There are 4 nested groupings, the coarsest first. Each group lies inside one group of the grouping before and may be the whole of it. The rows also spread widely along 13 directions, which tell nothing about the answers.
Some rows, each with its group in each grouping after it:
[ -4.9   1.5 -20.0 -37.6 -14.4   4.3  25.3  -3.6  -0.2  29.8  17.3   2.3
  16.5  10.7 -15.4   7.9  -3.1  -1.3 -23.9   5.0  -4.9  -4.2 -20.0 -24.4
  12.4]
Z_273 Big Z_260 Z_847
[  0.2   7.2  -7.4   0.8  -2.7  28.6  42.3   9.7 -17.1  31.1  11.3   7.3
  -8.8  -2.6  -9.7 -10.0 -31.7  -4.7  -9.2   4.4 -14.5   7.2 -21.2   0.0
  35.2]
Z_273 Fozi Z_766 Z_4
[ 30.5 -21.8 -10.9   3.2   7.2  15.2 -41.1  34.7  18.2  -3.6 -14.6   0.9
   5.8  16.0 -12.1  35.1   3.0  -1.2 -19.2  19.1  -8.1  26.0   2.7 -39.9
   0.8]
Z_870 Pobad Z_280 Z_829
[ 21.2  -3.0  23.8  11.8  -7.5 -12.7  19.2 -35.4  24.6 -33.5 -24.7  13.9
  -4.6  -7.9 -18.0 -18.3 -18.5  14.2   6.4 -16.4 -19.7 -17.0 -18.8  13.4
  30.4]
Z_273 fos Z_810 Z_693
[ -9.4 -51.9 -58.1  10.7  25.7  23.0  -4.6 -12.4  -8.4   7.1 -21.2  13.5
  11.3  24.9  13.7  32.4   8.2  22.4  -3.5  10.1 -34.6 -11.2  15.6  -8.1
  14.0]
Z_870 mamos Z_455 Z_863
[ 13.1 -33.3 -20.7  21.0 -12.5  18.1   0.5   9.2 -21.8  24.4   5.8  11.1
 -22.2 -12.6  23.3  14.9   6.6   2.6  15.0  31.9 -31.7 -16.7 -12.0  19.5
  28.2]
Z_870 Pobad Z_376 Z_867
[ -8.2  15.8   2.7 -28.3  -0.8 -11.4  -3.8  -1.1   3.5 -14.1  -6.3  15.7
  -2.2 -31.2  11.7   3.1 -29.4   9.0 -48.1  -2.6  10.6   3.4  30.5 -16.1
  10.8]
Z_870 mamos Z_455 Z_702
[ 22.5   3.7 -23.9  12.5  11.9  -2.0   0.6  23.2 -17.2  47.8   7.9 -10.1
   8.3   4.8  -4.3  40.2  41.6  17.0   6.0 -25.2 -11.9   4.9   8.2  -8.8
 -22.3]
Z_870 Pobad Z_376 Z_457
[  5.0 -30.0 -52.4  -6.9   5.4   7.2  11.8  23.1 -19.9  41.7  -2.4  19.2
  -7.2   8.3   4.0  46.3   8.8   2.4 -13.9  -0.8 -29.5   2.5  19.1 -18.8
  16.5]
Z_273 Big Z_260 Z_31
[-28.2 -11.0  -7.4   1.0  15.3  30.5   8.2  16.2  12.9   0.1  -5.8   4.8
  37.1  14.1   9.3   5.2 -13.6   7.3  -8.8  17.8   0.5   9.6  -2.7 -14.8
  29.6]
Z_870 Sef Z_275 Z_89
[ 15.0 -15.6  -9.1  11.9   9.0 -23.1 -27.0 -25.5  24.6  -3.2 -12.6  -4.7
  10.1 -11.2  14.6  15.0  26.8  36.0  16.8  12.6 -13.3 -12.4  16.1  20.3
 -20.6]
Z_870 Pobad Z_280 Z_930
[-11.3 -11.8 -16.3 -17.5  -3.4  10.9 -16.4   5.9  11.8 -36.4 -22.9  21.3
   1.6 -11.4  -0.4 -18.3 -15.1   3.2 -49.5 -27.3  17.5 -17.3 -10.1 -11.7
  36.6]
Z_870 Pobad Z_376 Z_457
[ -7.6 -15.7  -5.2 -18.0   2.8 -32.1  17.5 -25.5  27.8   0.5   7.2  22.9
  16.4 -24.9  15.0  15.9  -7.0  17.4 -16.3  12.9 -16.2 -29.4   8.3 -14.8
  20.3]
Z_870 Pobad Z_376 Z_867
[  3.5   0.3 -11.4  -2.1   1.6  -2.2 -30.6 -11.0   0.6 -16.3 -37.4  -7.3
  -3.5  -6.1   3.5  -0.4  16.0  28.0 -12.2 -23.9   5.5   7.2  29.8  30.2
 -15.5]
Z_870 Pobad Z_280 Z_829
[-10.0 -14.5 -37.9 -16.8  18.4  12.2   5.7  -4.1   8.9  22.5  -7.4  -5.9
  -8.6  18.4   3.3  10.3  -1.5  27.8  13.0  36.4 -24.8  32.3  -4.9  12.7
  15.4]
Z_870 mamos Z_455 Z_702
[ 17.5   9.3   2.3  19.8  -3.3  14.7 -16.6 -18.2  -1.1   3.1  21.4  -1.0
  41.2  -8.0   9.6   6.7  -7.5   7.3 -18.4  15.7  12.3 -32.3  -4.8 -30.7
 -30.3]
Z_273 fos Z_810 Z_693
[  4.8   7.3 -16.7 -33.9 -11.4 -26.3 -36.7  33.0  24.8   7.0   4.2  -6.4
  -7.8  -4.2  14.7  15.0  41.7  17.3   1.5  12.0  14.5   8.6 -22.1  -7.8
  -0.6]
Z_870 Pobad Z_376 Z_457
[  8.1  21.0 -19.2   8.3  19.5   1.5  24.7 -39.5 -36.1  18.7  13.1   6.8
   3.9  11.5   5.8  18.6 -19.5  26.5 -24.3  -5.7 -14.7  -7.2   3.7 -46.3
 -23.4]
Z_870 Pobad Z_376 Z_867
[ 20.6  20.5   8.0   6.8 -13.7 -14.5   5.6 -15.2  -4.5  -0.9   0.9  -5.1
  -2.1   0.4  -7.6 -10.4  20.0  17.6  12.6 -24.7  -0.1 -19.7 -27.8   6.8
  -6.1]
Z_273 Big Z_260 Z_31
[ -8.6 -22.3  -9.4 -23.1 -10.1   7.4 -34.6  40.7  41.1  -1.1 -23.1  -7.9
  34.7  14.2  -8.2  21.7  26.4   1.2  -3.2  14.6  10.9  17.2  11.8   4.4
   7.7]
Z_273 Big Z_260 Z_31
[  4.7   3.7 -19.7   9.9  17.9  -5.4  43.6 -11.5 -25.3  40.3  21.0  13.9
  -0.9  -5.1  12.4  25.3  -4.4  17.8  -0.6  -5.5 -30.4  -8.0  -0.3 -23.1
  12.0]
Z_870 Sef Z_275 Z_89
[ 26.2  -2.0   1.1 -26.6 -21.6 -18.1 -61.8  16.9  22.2 -11.1 -20.7 -13.1
 -16.8 -12.5   3.7  15.6  24.0  13.0  -9.6  21.7   8.0  23.4  15.5  12.1
 -18.3]
Z_870 Pobad Z_280 Z_829
[ 28.5 -15.7 -48.4  -7.7  10.7   8.5 -35.6  16.6  -5.2  25.3  -7.6  -6.2
  -5.4   7.5 -13.3  31.2  26.1  16.0 -25.1 -14.3  -4.1  14.9  10.9 -14.6
 -23.0]
Z_870 Pobad Z_376 Z_867
[ 21.2   5.9 -15.0  38.5  16.4  29.9 -15.1  14.9 -15.1  -7.8   4.1  10.6
 -22.1  -6.9   8.0 -15.7 -19.9  11.3 -10.9   0.0   4.2  -1.1 -35.1 -14.7
  17.8]
Z_870 Pobad Z_376 Z_867
[ 11.3   3.0  26.3  -0.2 -25.2  18.0 -10.2 -28.4   6.1 -11.0  -6.5 -14.9
  40.2   5.1 -20.2  -8.9  -8.4   0.0 -15.7   8.8   8.1 -14.8   3.4   2.9
 -19.3]
Z_273 Big Z_260 Z_847
[ 24.1 -11.8  28.2  29.4   1.6   3.5 -25.1   3.8  22.0 -15.2 -30.1  -4.0
   2.8 -19.3  -4.6   9.9  -8.1  13.3   7.9  15.4 -11.1  17.5  34.0  29.8
   0.5]
Z_870 Pobad Z_376 Z_867
[ -8.8  11.0  31.1  11.0 -22.3  21.0  27.0  22.4 -28.9   8.7  29.9   9.4
  28.9  10.5  27.4  18.7  -6.0 -17.0  -0.1  25.4  -6.4 -25.8 -33.2 -52.8
  27.9]
Z_870 Sef Z_275 Z_89
[  5.9   4.7  -6.9   0.0  -7.0 -26.3 -27.2  25.8   7.1 -16.5 -19.8  11.7
  -6.0  -8.9  19.7  17.5  31.1  16.0  -0.1 -24.7   9.8 -12.9   8.2  -2.6
   3.1]
Z_273 Big Z_260 Z_31

New rows, each followed by its group in each grouping:
[  7.3  17.2   6.5  -3.0  20.9 -21.1  19.0 -28.4  17.1 -24.6  -5.0  12.5
   9.4   3.2  -9.1  -2.2 -14.6  25.5 -15.6 -24.7  -6.8 -10.3 -16.6 -37.0
  11.0]
Z_870 mamos Z_455 Z_702
[ -6.0   8.8 -24.3   9.9  10.2   3.8   9.3 -13.5 -21.5  -0.1   2.6  18.3
   4.3   4.0  18.8   5.5 -12.8  17.9 -18.6  -7.9  -0.3 -20.6  -2.9 -29.4
   1.6]
Z_273 Big Z_260 Z_31
[-11.2 -19.2 -28.4   3.9  10.2 -11.5  16.9 -20.0 -23.9   6.8 -13.5  22.8
 -13.4  10.8  38.5  39.1  -1.8  25.8   4.2  20.8 -39.0  -8.4  20.5 -19.9
  13.7]
Z_870 Pobad Z_280 Z_930
[ -4.9  41.0   2.2 -16.2  -1.8 -11.0 -13.8  19.0  -2.8 -16.4  12.9   1.5
  -3.1  -5.8  19.6 -10.8   8.2  15.2 -17.2 -13.6  29.6  -7.5 -34.3 -32.8
   4.1]
Z_870 mamos Z_455 Z_863
[ 28.3  13.7   3.2  33.5  12.3   5.4 -26.6  25.0 -14.7  -9.4  -7.0   4.8
 -20.3  11.4  16.0  23.7  -3.1  14.7   4.3  15.0  -5.5  18.7 -10.1 -39.0
  -3.9]
Z_870 Pobad Z_376 Z_457
[ 16.9  19.4   6.4 -17.9 -11.7 -11.9  18.9 -26.5  12.0  10.2  27.0   6.7
  -9.1 -21.8  -4.7 -20.9 -32.0   6.9 -16.3  23.0  -2.9 -13.6 -34.2 -14.7
  11.3]
Z_273 Fozi Z_766 Z_4
[ 13.0   5.4  16.3   0.1 -18.2  19.8 -43.5  14.4   4.5 -31.0 -11.1   0.5
  14.8 -20.0  -3.7 -13.5 -11.0  -6.3 -46.1  -9.9  31.2 -11.5   2.0 -10.8
  -1.4]
Z_870 Pobad Z_376 Z_457
[ 13.7  10.2 -12.0  20.6  35.0   3.1  -0.9 -12.2  21.7   1.2 -25.8  -6.1
   0.7   8.1 -22.1  -4.0 -14.4  35.7   7.9  -8.0  -6.3  36.6  14.5  16.3
  -8.3]
Z_273 Big Z_260 Z_31
[ 41.1 -27.5 -28.2  29.8  22.5   9.8 -30.3  18.0  32.0  21.0  13.2  -8.0
  23.2   3.4 -18.7  17.1  36.4  15.2   9.9  -2.9  -6.9 -11.2 -32.8 -12.5
  -9.1]
Z_870 Pobad Z_376 Z_867
[ 16.4 -19.5 -11.5  -2.4  -1.7  -0.2   8.0 -26.4  33.4   6.9 -15.8  -7.9
  33.3  -3.0 -35.9  -8.0  24.8  17.3   2.2 -38.4  -9.2 -21.7  -6.2  35.8
   1.4]
Z_273 fos Z_810 Z_693
[ 14.6 -12.6  -4.7  20.0  22.4  -3.8 -14.8   1.6  27.7 -30.0 -29.3  17.5
   5.4 -20.1 -11.8  -3.2  -7.9  18.2 -25.4 -39.7   2.5  -8.2  12.0   0.0
  18.6]
Z_870 Pobad Z_376 Z_867
[ 10.6 -14.8 -47.3  25.1  41.7  -5.0 -23.5  33.0  28.1  33.1  14.9   2.7
  18.7 -11.2  15.7  28.5  37.9  31.2  11.1  -2.2   1.1  -4.0  -5.2  -7.6
  -7.6]
Z_870 Pobad Z_376 Z_867
[  2.4 -19.8 -10.9   8.4   8.6  20.7 -12.1   5.3 -13.3 -21.7 -33.5  12.3
   5.5  14.9   0.4  24.5 -12.3   5.7 -26.3 -10.3 -14.1   4.1  27.4 -23.2
  12.2]
Z_870 mamos Z_455 Z_863
[ 22.2  -9.0 -17.3  -5.2  13.9   1.6 -33.8   0.3  30.3  10.1 -16.5 -10.3
  19.6   0.3 -23.0  20.1  -1.1  18.0 -17.2  11.8   1.6  28.4  34.4   0.3
 -28.2]
Z_273 Big Z_260 Z_31
[ 21.0 -14.9 -12.1   4.0   7.6 -14.8 -31.5  -2.0  10.5 -27.2 -41.9  -4.6
   0.1  23.6  -9.3  24.2  41.1  27.2   7.3 -36.0 -13.2  -0.8   7.2  -2.8
  -8.9]
Z_870 mamos Z_455 Z_863
[ 28.4  -3.4  26.1 -12.9 -32.4  -0.8   3.4  15.3  15.4  21.2  19.7 -16.5
  25.4  -5.0 -24.8   5.1  34.8 -11.3   7.5  -6.6  -5.6 -15.9 -37.8   1.0
  10.3]
Z_870 Sef Z_275 Z_89
[  9.6 -12.4   2.6 -24.1  12.5 -36.1 -15.6 -11.4  54.8 -16.8 -16.3   7.1
  13.8  -6.5  -5.9  20.5   1.5  24.2  -9.0  12.3 -10.9  12.5  13.8 -17.5
   8.2]
Z_870 Sef Z_275 Z_89
[ 23.5  -0.3  -0.8  40.9  20.0   5.6  25.5 -23.3  -6.6  22.1  -4.2   1.1
  14.0  -7.3 -10.8   9.7  -7.8  20.2   8.8 -20.5 -24.1 -11.9  17.3  10.5
 -10.2]
Z_273 Fozi Z_766 Z_4
[  1.2  28.1   3.5  28.8  17.1   5.6 -13.0 -22.3 -28.9 -16.0   3.5   1.5
   9.5   5.2  34.4  10.0 -13.4  28.7  -6.2  13.4   4.7 -11.8   8.2 -35.4
 -28.5]
Z_870 mamos Z_455 Z_863
[ 27.1  30.0 -16.3  24.1  31.2  -1.6   9.0   3.4  -8.7  18.1   9.5  -2.7
 -14.5   5.9 -10.3   2.6   4.2  30.2   2.5 -27.0  -3.2  15.1 -28.8 -23.6
  -8.7]
Z_870 Pobad Z_376 Z_867
[ 36.4   7.9  24.5  14.9  -1.2  21.5  11.4 -15.4  22.5  20.6  19.8 -18.0
  31.5   4.5 -39.0  -8.4 -22.4  -1.0   0.2  22.8  -7.9   4.5 -27.2 -12.6
 -10.9]
Z_273 Fozi Z_766 Z_4
[-17.6   7.7  -3.2  -4.5  12.4  -6.1 -10.1  23.2  28.2  -0.1   7.1   6.1
  35.4  14.8  28.3  26.3   0.4  14.2   2.2  36.6   8.9   0.0  -5.2 -46.8
   1.0]
Z_273 Fozi Z_766 Z_4
[ 14.0 -13.9 -46.1  -4.7   3.0  -4.8 -11.7  22.4   1.5  28.0  31.7  14.3
 -18.2 -17.9  23.2   7.2  22.0  10.9  -4.5  12.7  -5.0 -22.8 -45.9 -17.8
  21.1]
Z_870 Pobad Z_280 Z_930
[  0.0  24.4   1.1  -1.7  -9.5  10.2  30.4 -14.6 -25.1  28.8  32.7   5.2
 -14.8   1.7  19.5  -1.5 -39.0   7.3   5.2  62.1 -14.7   8.4 -26.8 -22.4
  10.3]
Z_273 Big Z_260 Z_31
[ -4.7   1.3  -3.1 -15.2  -7.6  -3.0   4.9 -19.6  13.3  -7.6 -24.3  -1.0
  -5.8  -3.7  -4.3 -16.2  -8.5  19.3  -1.7  -3.1  -4.6   3.2   3.5  31.1
  13.0]
Z_273 Fozi Z_766 Z_4
[ 46.9 -21.2   4.7  -8.6 -18.5   2.5 -38.2  -3.8  16.3  -2.4 -12.1 -13.6
  24.2   4.5 -39.0  24.6  23.6  -2.6 -28.7 -15.6  -3.9  -6.9   7.2 -17.3
 -26.3]
Z_870 Pobad Z_376 Z_867
[-15.2 -25.0  -8.6  -1.2   3.8  -9.4 -15.6 -20.7  20.5 -29.8 -23.4  10.8
  32.0  13.2  23.0  17.9  16.5  22.8  -3.2   6.4  -8.2 -29.3   6.7 -14.3
   5.7]
Z_870 Pobad Z_280 Z_829
